Every row belongs to one group in each of 5 separate groupings. Each group adds its own fixed numbers to the row, and there is some noise. The rows also spread widely along 16 directions, which tell nothing about the answers.
Some rows, each with its group in each grouping after it:
[ 14  -8   2 -15   2   6  10 -26   2 -12 -13  -4 -10  12  11 -22  20  -1
  23 -13 -11 -15   6  -3  11   3   2  35  18  -7  -7  19  -4   4 -13   4
  18 -26  -9  -4  13  12 -13   0  14   5  -3]	q_611 (3) q_384 lalok (0)
[ 16  -4   3 -10  -7  13  19 -16  -8  -9   8  17   2 -14 -16  -6   0 -21
  10 -17   6  -1  44  -8  -6  -7   3 -19   3   9 -32  -2   1 -16   4  27
  17  -8  -7 -15 -16  24  -5  -7  -5  -7   8]	q_426 (1) q_615 gotol (1)
[  0  -4 -36   5  19  -9  -5 -26  15  11   0  -1 -16  -3   6  -8   8 -25
  -3 -51  25  18 -18   9   7  -2  -1  15  32 -40 -24 -30  -5  31  -4  -6
   3   6 -12 -23 -16  14   3   7  19  11   4]	q_639 (0) q_615 Tobe (1)
[-23  -6   6  16 -34 -18  -8  21  -1  18  29 -23   2 -17   0  -8 -28  15
   5  24   9  -6  23  22   3   5   6  -6 -29  39  -9  21 -32 -17 -11 -36
  -6 -19  19  21 -37 -18  -2  -7 -32  25 -25]	q_294 (2) q_757 buda (0)
[ 25  15  16  -9  26   5 -19 -19   8 -25  -8   8  21  12 -16  14   7 -18
  -3 -37  10   7  51   2   1  -3  15 -21   8  -6 -30   1  -1 -18 -24  50
  43  -2  13   8 -28  14 -17   3  11   1  18]	q_611 (1) q_757 Tobe (2)
[ 30  -9  38  -5   6  -5  -2   3   8 -42   5 -17  -4  19   7  -7  -1   3
  46  -9   3 -25   4  -7  -8   9  28  35  -1   0   1  21 -32 -12  14   3
  32  -8  -8  11  -1  13 -33  14  19  26   7]	q_294 (2) q_384 Naku (2)
[  2  14   9 -37  12   7  -7 -11   4 -12  -4  23 -13  17   7   3  18  19
  22   8 -21   1  -8 -10  11   0 -17  18  19 -13  15   1  22 -12  -7  32
  10  -2 -23 -32   4   3 -35  10   4 -14 -22]	q_37 (3) q_757 vofiz (3)
[ 21 -21   6  28  10   8   1  16  -8 -21 -19   0  10  10   1   2   5 -37
   6 -13  28  -4 -25 -14  -1  10   2   2 -12  -9  20 -33  17  40  39   3
  14  14  13  10  22   3   5  26  30 -14  16]	q_37 (0) q_615 vofiz (3)
[  3   7  -6  13 -36   0  30  19  -6 -14  -5  -1  22  17 -25  12  -4  18
  -1  -6  19  10  45  -1  22   2   4 -25 -19   2 -33   7  -9  -6 -23   5
  10  10  44 -10 -15  11  16  -5 -21 -15 -13]	q_436 (1) q_757 buda (2)
[-10  10   1  -6   6  -2 -23  17   1  -4   5  23  16  -2  32   5 -29  -6
 -25 -25  35  25 -12  23 -25  16  -8 -27  14  15  -7 -39   8 -11  -1   0
   4  13  14 -24 -35 -26  -9   9 -15  14 -16]	q_639 (0) q_757 lalok (2)
[ -7   1 -35 -20  31  21  20 -10  -3  12 -56  -8 -17   5   7  -6   4   8
 -31 -16  16   2  30 -22  22  -1 -22 -24  20  -7 -20  -1  41  33 -60  12
   4 -12 -18   4 -10  12  10   0 -18 -18 -14]	q_426 (2) q_615 Naku (2)
[-11   9 -34 -10  34  -9 -11   2  10 -25 -32 -13   6  27   3  14  -1  26
 -24  -1   7  39 -33 -13  19  20 -12  15  14 -15  36   7  13  40 -35  -1
 -24  14 -11   2  13 -10  10  18 -12 -19 -22]	q_436 (0) q_384 gotol (2)
[ 11 -13   2 -28  17   6   7   1  21  12  19  13  -8  -6  19   9   3  -7
   2  -7 -10  -3  -4  -7   0   3   2 -16   5  21   6 -20  10  -7   0  17
 -15   9 -21  -1  -2   7  -1   5   7   7  17]	q_436 (2) q_384 buda (2)
[-10   0  13   0  -9 -13 -31 -20 -25  -4  15  23 -19 -22   1 -16  11  -7
  19  15 -31  -1  -7   0 -18  -5 -14  28  12  14  13  15   3 -14  22  10
 -11 -32 -30  -3  -7   1 -32   9  -9   4  -6]	q_294 (2) q_615 vofiz (0)
[-17   5   2  -3 -31   5  24  -6 -18   2 -13 -19  10  12 -22 -13  -9  33
   8   9   7  11  17   8  23   3  -7  -2 -11   4 -19  27  -4   9 -19 -13
  14  -7  18 -13  -8   2  12  -3 -37 -10 -41]	q_426 (3) q_384 vofiz (0)
[-17  -4   4  21 -23 -24  -2   0  -2  25  26  -9  11  -2 -37   4   8  10
   7  29 -25   0  -6  13  22  -7   0  19 -24  -2  12  22 -24  -7  18 -16
 -10 -16  27  17   3   1  18 -22  -7 -11 -15]	q_294 (0) q_615 vofiz (1)
[  1  -5  -9 -21  15  -1  12 -16  17 -41   9  18   3  12 -17   3   4  15
   3  -7  -5  10   5 -16 -26  11  10   6  15   0   3 -16 -21  -9   4  23
 -11   7 -13 -25  -7  23  18   1 -12 -19   1]	q_436 (1) q_615 buda (3)
[ 33 -14  11 -10   2  11  25  18  19 -24  15 -18  18  24  -5  16 -11  -5
  29 -12  21   1   1  -4  27  15  24   4 -18  -7  -4   2 -28   6   9  -2
  22  28  12  -7   8   7  -3  11  22  10   7]	q_611 (0) q_615 lalok (0)
[-34  12 -26   3  15 -17 -40 -11   7  11  -5  16  -4   1  16   6   5  -4
 -30  26  -8  31 -16  18  -6  10 -32   1  12  36  52   2  29  19 -34   3
 -39 -22 -26   2  -8 -28 -10  20 -16  -4 -30]	q_639 (2) q_615 buda (1)
[ -6   6 -13  14 -20 -12 -10   1 -30   0  -5  10 -18  -9   3  -4  17   8
  15  -5  -9  10 -10  -6  19  -6 -22  33  11 -33 -10  15  13   1   7  -3
  -6  -4   1 -19  -1  -2 -28  11   2 -11 -17]	q_294 (1) q_615 buda (3)
[  4 -11 -15   4  18 -18 -15  -3  14 -27   1 -24  -2  -4   9   0  -3   0
   2 -17   2   7 -21   5 -18  26  15  24   5  33  14  20 -25  20 -18  -7
 -25  -9 -13  24  -3   3   3  21   1  31  33]	q_639 (1) q_757 lalok (2)
[-10   4 -17 -13  19   6   2  19   9  -8 -26  12 -15  13  12  14   2   9
 -15  14   0  -9  -1 -24   3   5 -15  -3  12 -12  17 -24  35   5 -18  10
  -3  -3   4   9  -1  -1  -2  -4   3 -22 -16]	q_37 (1) q_757 vofiz (1)
[ 18   5  12  -7   5 -11  17   1   9  11   0   6  -4  26  -5  19  18  25
  14 -29   0 -16 -22  -1  -2  -9   4   8  23 -32 -27 -43  19  -6  14  18
  19  14  26 -24  -8  24   5  -7  23  14  12]	q_37 (1) q_757 gotol (2)
[  4 -12 -13  -4   7   0   7   9  20 -18 -10   5  14  25  12  10  24  14
   6  -8 -17   5 -60  -1  16  14   4  35  11 -23  27  -9   6   4  13  -2
 -19  19  30  -5  39  -7  19   5  21 -20   7]	q_37 (1) q_384 buda (3)
[-12  -4   9  32 -19  -7  -1   6 -33 -44 -28  -7  25   3 -18 -18  -7   8
   1   2  13   0  -5  -2 -25  11   8  22 -13   8   7  16 -18  12  29 -11
   9 -18  30  11   1  -4  14  10 -22 -18 -13]	q_294 (2) q_757 buda (1)
[  9  -4  13 -18  17   1  14 -10  -9  -1 -18 -24  -3   8   2 -11  -3  31
  13 -20  -5 -21  -3  -4   3   7  12  26  13 -14 -32  26 -14  -6  -9  -9
  23 -15  13   8  -3   9   1 -13   1  10   3]	q_611 (1) q_615 lalok (2)
[ -2 -22 -10 -11  11  10  11  -9 -20  32 -27 -23  -3 -24  24 -21   8   7
  -7 -20 -19 -10 -30   0  26   4  -2  16   3   4 -17  35  12  10  -7 -19
 -12 -14  19  31  23 -14  20  -8  -6  -6  22]	q_611 (1) q_384 buda (3)
[ 16  13  -5   6   6  -7  -7 -25  -5 -15  13  19  18  16 -25  20  13 -15
  -4 -47  19  41   5  10 -13  -1  -2 -15  15 -10 -21 -27   9  14   2  42
   7  16  -4 -39 -23  21   0  22   4   8  18]	q_611 (0) q_615 lalok (1)
[ 18  -2  17 -22  26  17  -1 -11  29 -67 -10  -9  30  28   1   3 -19  -7
   1 -11  30  10  27   9 -29  34  25 -26 -14  61  21  11 -26   7 -30  25
  20  -4  -4  10 -13   0   6  28 -21   6  15]	q_639 (1) q_757 vofiz (3)
[ -4 -14 -12 -11   7  -2 -12  -6  -1   1  17 -16  15 -23   1  -7  -9   0
   3 -12 -12  19 -15   9  20  13  13  17  -3   2  -5  37 -32  -6   0 -15
 -16   3   6  16   2 -16   7  -3 -10   3  10]	q_611 (1) q_615 buda (0)
[ -4  -7  13 -17   8   0  -7 -15  -6   7  25  23   7 -36 -21 -15  -4 -18
   4   7 -18  -2  27  -8 -12  -6   8 -18   1  15  -6  -5 -14 -27  36  22
   8  -6 -15   1 -21  12  -2 -15 -11 -17   2]	q_639 (1) q_757 buda (2)
[ 14 -36   9  -5  23  20  10  14  21 -13 -11 -25  -1 -16  33 -21 -23 -26
   0  -2  23 -39  20  -3  -9  21  20  -2 -21  40   2  10 -22   2 -13 -21
  18 -24   5  46   0  -7   2  -5  11  13  12]	q_426 (3) q_615 lalok (3)
[ -8   2  18  15 -45 -22  13 -10 -16  50  28   0   3  -2 -26  -1  24  21
  23   6 -38 -12 -10  22  20 -20  -4  24  -4  -8 -25  13  -2 -24  23  -8
   2 -24  35  -4   1  11  10 -28   6   5  -3]	q_611 (2) q_384 lalok (1)
[  8   0  28 -31  25  11  19   6  18  18  -6 -47  27  19 -11  17 -24  52
  -3 -15  19  -5  11  11  30   6  23 -29 -25  -3 -30  11 -16 -10 -20  -9
  42  25  43  18 -29  -7  19  -9 -22   6 -11]	q_294 (1) q_384 buda (3)
[ 18  -1  -3 -34   4  17  16  -9  15 -53  -7  11   9  25  -4   2  22   7
  22  14 -31   2  16 -17  21  12   9  17  -3  25  28  49  -5 -17 -31  34
 -12  -9 -14   0  32   7 -14   7  -5 -19   5]	q_37 (3) q_384 Naku (1)
[  3 -14 -17  -8  20 -12   1 -21  61   9  16   3  -3  34  11  -2  17 -13
  -7  -3   1  -7  -6  21   1  10   5   9  16  20  26 -22 -15   7 -33   1
 -10 -18  -3   2   8   8  20 -11  22  16  -2]	q_37 (0) q_615 gotol (2)
[ -4   5  14  36 -12 -17 -22 -13 -37  -2  -7  21  21  -3 -40 -10  14 -35
  -4  21   2  17  19  -4  -4  -8 -14  -7  -9   6  29 -11  19  24  43  24
  19 -16  -4   3   0   8  -4   5   2 -30 -20]	q_611 (0) q_757 gotol (2)
[  9 -14  15   5 -12  -3   7  23 -24  27  17 -10   8 -32 -15  13   1  -6
  11  17 -21 -12   0  -8  29  -6   3  -8 -37  19   5  20   5  -9  30   0
  -8   5  18  34   6  -5  -2  -5   0  -1  22]	q_294 (3) q_757 Naku (1)
[ -4 -14 -16  -7 -14  -1  16   5  -4 -13  27  12   5 -15 -18  -3  -1 -12
  15   5  -7  28 -10 -17   6   8  -1   0  -8   7  16  -5 -13  10  26  10
 -27  19 -27 -21  10  16   8  12 -11 -13   4]	q_426 (3) q_384 vofiz (2)
[  8  -3 -10 -13   6  -8  -5   0  35   8   5   7 -28  27  40  -2  20 -13
  18  -8  -1 -15  -8   8  15   6 -10  33  28 -12  13 -14   6   8 -32  -1
   5 -18 -14 -11   9  -2 -27   5  41  24 -10]	q_611 (3) q_757 vofiz (2)
[ -2  -1  -8 -24  25   9  18  21  24  32   3  -5  -4   7  14  28 -21  21
 -26 -17  31   0  24  -2   5  -3  -4 -50  -4   1 -33 -47  20  -5 -33   7
   5  21  14  -5 -45   3  20  -6 -11   9   1]	q_611 (2) q_615 buda (3)
[ 12  -4  36  -7  24 -22 -14  -5  19 -35  23 -45  18  15 -22   9 -30  30
  25 -11  15  -9  -3  11 -30  22  48  17 -11  16  -5  18 -63  -8  10 -10
  26   1   7  28 -32   7   4   2  -8  35  11]	q_436 (1) q_757 Naku (1)

New rows, each followed by its group in each grouping:
[ 12 -17  31 -41  18  17 -15 -15  21   9  33  13  15 -24  10 -18  -3 -32
  16  28 -34 -18  32   7  23   6  15  -6 -15  41  28  39 -26 -45   6  12
  16 -20 -14  27  12 -19 -28 -20   5 -12  -9]	q_294 (1) q_615 buda (2)
[ -1   6  16   0  14 -13 -33  -5 -33   9   2  17  -1 -29  -8   5   8  -7
  -8   2 -20   6   3  -8 -12  -7 -12  -8   2  16   7   1  23  -9  19  32
  -6  -9 -15  16 -17  -1 -20   8 -11   1  14]	q_294 (3) q_757 Naku (2)
[ 24  -6  28  -2   9   3 -28 -33  -8   4   0  -6  20   5  -1  -4  27 -28
  21   0 -23   3 -21  23  24  10   2  12 -11  37  38  41  13  12   5  23
  10 -14  -6  21  34 -20 -25  23  19   2  17]	q_37 (1) q_615 Naku (3)
[  5  -8  -6  -4  28  -6 -20  -7  42  13  17 -15  16  10   0  14   8 -17
  -9  -4  -6   5 -13  22  28  10  12  11  -6  -1  26   7 -20   3 -16  -5
   4  -2  16  27   9 -13   6  -8  24   4   0]	q_294 (0) q_615 lalok (1)
[-17   3   1   5 -10 -25 -12   5  16  20  14  -1 -13   8   2   1  13  26
   5  17 -27 -17  14   6  10  -9  -1  30   9  -9 -10  17 -14 -34 -24  -8
  -7 -31  17  17 -16   3  -4 -27   6   9 -16]	q_611 (2) q_384 buda (2)
[-14  11  20  13  -9 -19 -33 -22 -13  17  23  -7  24  -4 -26 -11 -13   3
   1 -13  11  30   3  33  -2   0   4 -15  -6  12 -15  10 -17  -3   4   1
  17  -5   9  -3 -34 -10  -2   2 -28  11 -19]	q_37 (0) q_384 vofiz (2)
[  0 -14  13  34 -25 -13 -33  -2 -18  10  27  28   8 -24   3 -10  13 -58
   4   9  -6   1   3  17 -16  -1  -8  -1  -8  32  23 -19   7   0  37  11
  -4 -24   3  16   1  -9 -11   6  17   6  14]	q_611 (3) q_757 vofiz (0)
[ -9   4  -7  15 -33  -9  -6   1 -25 -26   9   5   0 -10   0 -12 -15  -2
  10 -18  18  18  12  10 -24   9  -2  -3   0  28 -25  11  -9  -6 -12  -2
 -10 -14   2 -13 -28  -3 -11  16 -32  16   2]	q_37 (1) q_757 vofiz (1)
[  2   8  -4   0 -18 -15 -10  12  17 -45  13  16  -2  27   7   7  12  11
  29  20 -19   1 -16   1   3  13   1  51  11  -6  30  20 -16 -23  -3   3
 -12  -9   5 -14  16  -6 -27   1  16  -2 -19]	q_37 (1) q_757 gotol (1)
[ 21 -17  18 -18  16  15  -7  26  12 -24  12 -23   6  -8  22   5 -29 -11
  22   4  15  -5  21 -12  17  17  23  -7 -27  23   4  27 -21  -9  -6  -5
  13  12 -11  32 -10 -16 -29  17   5  16   6]	q_611 (2) q_384 buda (0)
[ -6   2   2   7  -4 -11 -14 -30 -18 -20 -31  10  -6  11   9 -29  27   5
   5  15 -29 -13  -7   5 -10   7 -14  51  21  15  25  41   4   0 -11   1
  -5 -54  -2  10  26  -4 -13  -4  -5 -11 -18]	q_294 (1) q_615 gotol (2)
[ -9   5   0  16 -13 -14 -12  31 -49  18 -16   3  -9 -21  -3  26  20  28
   0  24 -48   4 -46 -19  25  -5 -29  28 -15   2  19  36  42   1  16   5
 -49  -3  13  26  27 -12 -10  12  -6 -11  22]	q_294 (2) q_615 vofiz (2)
[ -3  -3  20 -16  28  -4 -12  -6   8  45  -3 -18 -18   1  15  -2  -9  15
  -1   3   9 -27   2   9   3  -3  -4 -10   7   2 -10 -19  21  -1 -11 -10
  29 -12  -1  16 -30  -8 -12 -12   3  16 -20]	q_37 (1) q_615 Naku (3)
[-12  32  22   1  -8   0  -6 -13 -51  15 -30  18  27  16 -29   8   7  29
  -6   0   6  34  -6   8  20  -9 -31 -14   5 -23  -5  -1  47  17  17  23
  27  16  15 -45 -10 -11 -15  17 -22 -31 -51]	q_639 (3) q_615 buda (2)
[ -8 -13 -24 -13 -11   3  -5 -14 -16  52  48  17  -3 -50 -11 -14 -13 -44
   0  -6   5  41  11   5  32  -8 -14 -34  -3   1 -11 -16   0   8  25  -1
 -13  20 -38 -24 -21  -6  -4  -2 -16  -7 -10]	q_611 (0) q_615 Naku (0)
[ 20   1  21   1 -21   9   0  -8  -7  15  10   5  12   2   4  -6   6 -24
  12 -19   6  -1  31  25  28  -3  -2 -19 -14  21 -22  21   1 -14 -15  12
  25 -13  20  -3  -3  -6 -21   4   1  13   3]	q_294 (0) q_615 vofiz (2)
[ 10   7  17  17 -13   5 -12   5 -29 -34 -27   8  29  16  -5  -8   2 -13
   7  -8  16  10   3   4   6  11   0   2  -1  -3   5  10  11   5  13  11
  31   1  26  -3   9 -15 -17  14   0 -19 -18]	q_37 (1) q_757 Naku (2)
[ 19  -8   0 -18   9   9   1  23  42 -16  36 -20  10  11  -4  21 -24  -8
  19  -3  26  15  28   0  34  13  23 -26 -27   6  -2   1 -29 -11 -25   2
  16  33   0   7 -21  -1 -12  11   5   8  -2]	q_37 (1) q_384 vofiz (3)
[ -5 -19 -48 -16  18   2  19  -9   3 -27  -9   3 -21 -18  12 -15   1   0
 -11 -26   5  19 -17 -26 -20  14  -2   7  19   9  -5 -11  -3  26  -8   3
 -43   2 -36 -14  -4  25  22  17 -22  -2  29]	q_639 (0) q_384 lalok (3)
[ 19   0  40 -24  15  15  -4 -42 -29 -33 -11  16  14  -4 -20 -23  13  -5
  23 -20 -16  -2  20 -12 -19  -4  11   8   8   1 -17  24  -5 -17  27  43
  38 -19 -14  -8  -2  21 -13   6  -9 -18  12]	q_611 (3) q_384 vofiz (3)
[ 14  -4  23 -17   0   5   5 -20  -7  -9  21   1   5 -20 -35 -14   0  -7
  30  -6 -15  -8  42 -14   8  -9  18   3   0 -13 -30  20 -26 -28  22  24
  36  -6 -13  -2 -17  31 -18 -16   1 -10  -2]	q_426 (1) q_384 lalok (2)
[  7   4 -19  22 -19 -10  -4 -14 -18   9  -8 -27  -3  -5  -9  -5  13 -12
  12 -21   6  22   9  12  43  -1  -8  13 -10   4 -16  49   6  32 -31  -6
  -3 -12  -2   7   0   0 -20  22   1  14   5]	q_639 (0) q_384 lalok (1)
[  1   9   2  -3 -39  -6  33  24 -19 -33  -6   4   3  19 -10   5  -5  45
  21   5  -2  -1   8 -12   2  10  -1  18  -2  -5 -23  16 -11 -18  -4  -4
  -1   1  24 -26  -3  12  -3  -4 -19  -7 -19]	q_436 (1) q_757 lalok (2)
[-11   7  -2  13   0   1   7   8 -33 -15 -34  -7  25   3 -29   1 -11  20
 -23   9  12  11  30 -13   4   6  -6 -15 -12   3 -11  15   8   7 -12   3
  12  -8  27  15 -11   0  19  -8 -29 -30 -21]	q_611 (1) q_615 lalok (2)
[ 11  -7  -7 -14 -14  10  30  19 -31  -7  17   4  19 -14 -18  21 -13   6
   8  -6  10  42 -10 -15  14  12 -10 -32 -29  29   1  -4  14  20  20  19
 -28  42 -16 -33   1   4   7  34 -26  -8  18]	q_611 (3) q_615 lalok (3)
[ 23   1  15  24 -19 -10 -10  14  30  -6  37   9  36  29 -22  36  17 -27
  12   0   8  23   5  27  25   1  12 -18 -26   8  22 -20  -8  -6  13  23
   9  26  35  -2   1   1   4  16  30   1  14]	q_639 (2) q_384 Naku (3)
[ -3  -8 -20  38 -34 -29  -1  11  12  21  28 -27 -17   3 -16   6  14   0
  25  11   2   0   6  12  34  -4  -4  26 -19  -2  -3  15 -17  16 -19 -23
 -15 -12   6   8  -8   9  -8   9  19  20  -5]	q_37 (2) q_615 lalok (3)
[ -2  -4 -10  34   2 -26  -8  12  20  18  -1  -3  -1  25   1  22  18   4
 -21 -11   6 -11  -9  14  -7  -3  -3   8   5 -12  -7 -33   4   2 -15  -2
  -9 -12  47  20 -13   7  29 -15  23  13  17]	q_611 (0) q_615 Naku (3)
[-19  -3  -6  12  17 -15 -27   9  13  10  -5 -17   6   5   2  12   2  23
 -16   2  -9   1 -34  14   4   7   2  21  -2  -5   9   7  -6  -2 -14 -15
 -17 -10  31  34  -5 -15  19  -6   0  -1   4]	q_37 (2) q_615 vofiz (3)
[ 17 -10  14  22 -12 -13  22  11   5  44   0 -15   3  27  -4  14  15   0
  11  -1  11 -19 -24  14  24  -4  -5  -2  -9  -4   1 -35  29  26  15 -12
  16   8  34   1  13   5  13  -1  32  13  -1]	q_37 (1) q_615 gotol (2)
[-13  17  10   4  14 -15 -20  -1 -27  21 -20   4  12   4 -14   9   7  28
 -17   0 -12  15 -21  -3  11  -9 -14   9  12 -33  -5  -1  26  -2  16   8
   8   1  23   5  -7  -4   5 -14  -7 -19 -19]	q_611 (0) q_384 gotol (2)
[ 16   6  -1  -1   5   0   8   5 -15 -29 -36 -12  -5  29  -8  20  25  25
  15  -2 -16   2 -14 -25  20   7  -8  18   0  -2  11  27  34  24 -22  25
  -9   2   0  11  24  13 -12  27   5  -5  17]	q_37 (1) q_384 vofiz (2)
[ 17   3   9  -9  -3   6  -7  -9 -25   5  -1  -9  10 -19 -17  -6   7 -14
  17   3 -18  10  31  -8  46  -3   2   1 -16   4  -7  58   0  -5  -5  18
  17  -8  -5  19   8  -2 -27   0   1 -13   4]	q_611 (1) q_757 gotol (2)
[ 14   2  -7  11  -7  -7   2 -17 -35 -34 -21  -4  -8   7  -7 -11  21   8
  32 -46   0  14 -40 -14   2   2   3  49  30 -52 -24  12   7  18  25   7
   5   9  -1 -27  13  16 -17  23  10   0  14]	q_37 (1) q_384 Naku (1)
[  0  -1  14   9  -1 -28 -29 -21  13  30  37   9 -24   1   1   1   7 -12
  14  -6   5  -7   4  20 -22  -9  -3   6  20  -1  -8 -41   0  -3   8   3
  13 -18 -20 -11 -40  11 -20   1  18  34 -10]	q_436 (2) q_615 Naku (0)
[ 16 -17   7  35 -24  -8  11  15  -2 -27  10  -6  -9   3 -19  -1   8 -19
  26  -1  13 -18  31 -16  -6  -5  12  10 -22  -4 -11 -10 -17   3  21   4
  14 -11  12  15  -9  30  -2  10  14   2  16]	q_294 (2) q_384 vofiz (3)
[  0   5   5 -10  -3   8  -3  -6 -22  19 -12   3   4  -7  -6  -4  16   1
   2  17 -21   5  22  -5  42  -7 -19   0 -11   1   5  33  27  -3 -14  15
  11 -14   2   9   9  -9 -18  -3  -2 -26 -19]	q_611 (3) q_384 lalok (3)
[ 26  -4  -8   9 -29  -7  18  23  17  -7  16   8  -5  27  11  28  23 -19
  24  14  -7   4  -9   3  32   6 -12   7 -22  33  41   5  22  17 -10  14
 -24   5   1  -8  32  -1 -20  26  27  15  14]	q_294 (0) q_757 gotol (1)
[ 23 -23  20  -7  28   5  10 -27   9  27 -11  -6 -10  -2   7  -8  21 -26
  -5  -7  -6 -36  10   1 -17   0  -1 -19  -3  57  16 -19  29  28  -3  22
  11 -33 -21  31   7  20   7  10  15  21  35]	q_294 (2) q_615 lalok (2)
[-31  -2 -34  33 -31 -29 -16  -1   3  15   6  22 -17  -6  -3 -17  32  -9
  -7  29 -32   2  10   1  21 -11 -22  37   9 -14  18  15  -4 -11 -14 -11
 -32 -39  11   9  10  -1  -2 -21   3 -20 -30]	q_294 (0) q_384 buda (2)
[-20  -1 -34   7 -11  -4   9  13  -5 -11 -17   0   1   3  16  -8 -14  18
 -21 -10  18  15  -7   2  -7  11  -8   1  10   4 -14  -4   7   0 -29 -22
 -25  -7  23  -3 -13 -10  19  -7 -29  -5 -16]	q_37 (1) q_384 gotol (1)
[-17  -1 -18  24 -16  -5  -7   8 -37 -29 -25  31 -18 -19  12 -35   0 -11
  -6  -9  14  -7  23 -20 -25  -2 -18  29  25 -32 -24 -10   0 -11   9 -10
   8 -31   3 -15 -17   7 -18  -9  -8 -21 -34]	q_294 (3) q_615 lalok (2)
[-14 -20   0 -15   6   8  19   9   4  43  -3   0 -12 -17  29  -5 -11  16
 -28  -5   0 -31  -5   9 -20   0  -8 -25  -1  37 -21 -31  16 -12 -14 -17
 -16 -20  27  21 -17  -4  36 -24 -24  18  13]	q_294 (3) q_615 vofiz (0)
[ 24 -27  10  -5  23  10   9  -7  -3 -16 -22 -27  10  -4  13  -5  10  -8
  11 -10 -11 -16 -39  -1   1  23  12  22 -13  41  26  31   1  29  10  -3
 -11  -8   2  34  39  -4   9  23  15   8  47]	q_639 (1) q_615 lalok (3)
[ -6 -13   5  10 -16 -18  15   3  -6  38  22   3   2  -8  -2   9  16  17
   4 -10 -21 -10 -50  16  -6  -5  -3  20  -1   1  -5 -20   1  -4  37 -12
 -27   2  32  -6   8   2  27  -9   4  14  19]	q_294 (3) q_615 buda (1)
[ 16 -15   4   2  47  -2 -17  -1  21 -41 -34 -17  11  23   9   5  16  -2
  -9  -3 -10 -22 -19 -11  -8  21  20  27   3  19  33  27  -6  11 -20  12
  -7 -20  10  55  29  -1  10   5  19   3  33]	q_37 (0) q_615 Naku (2)
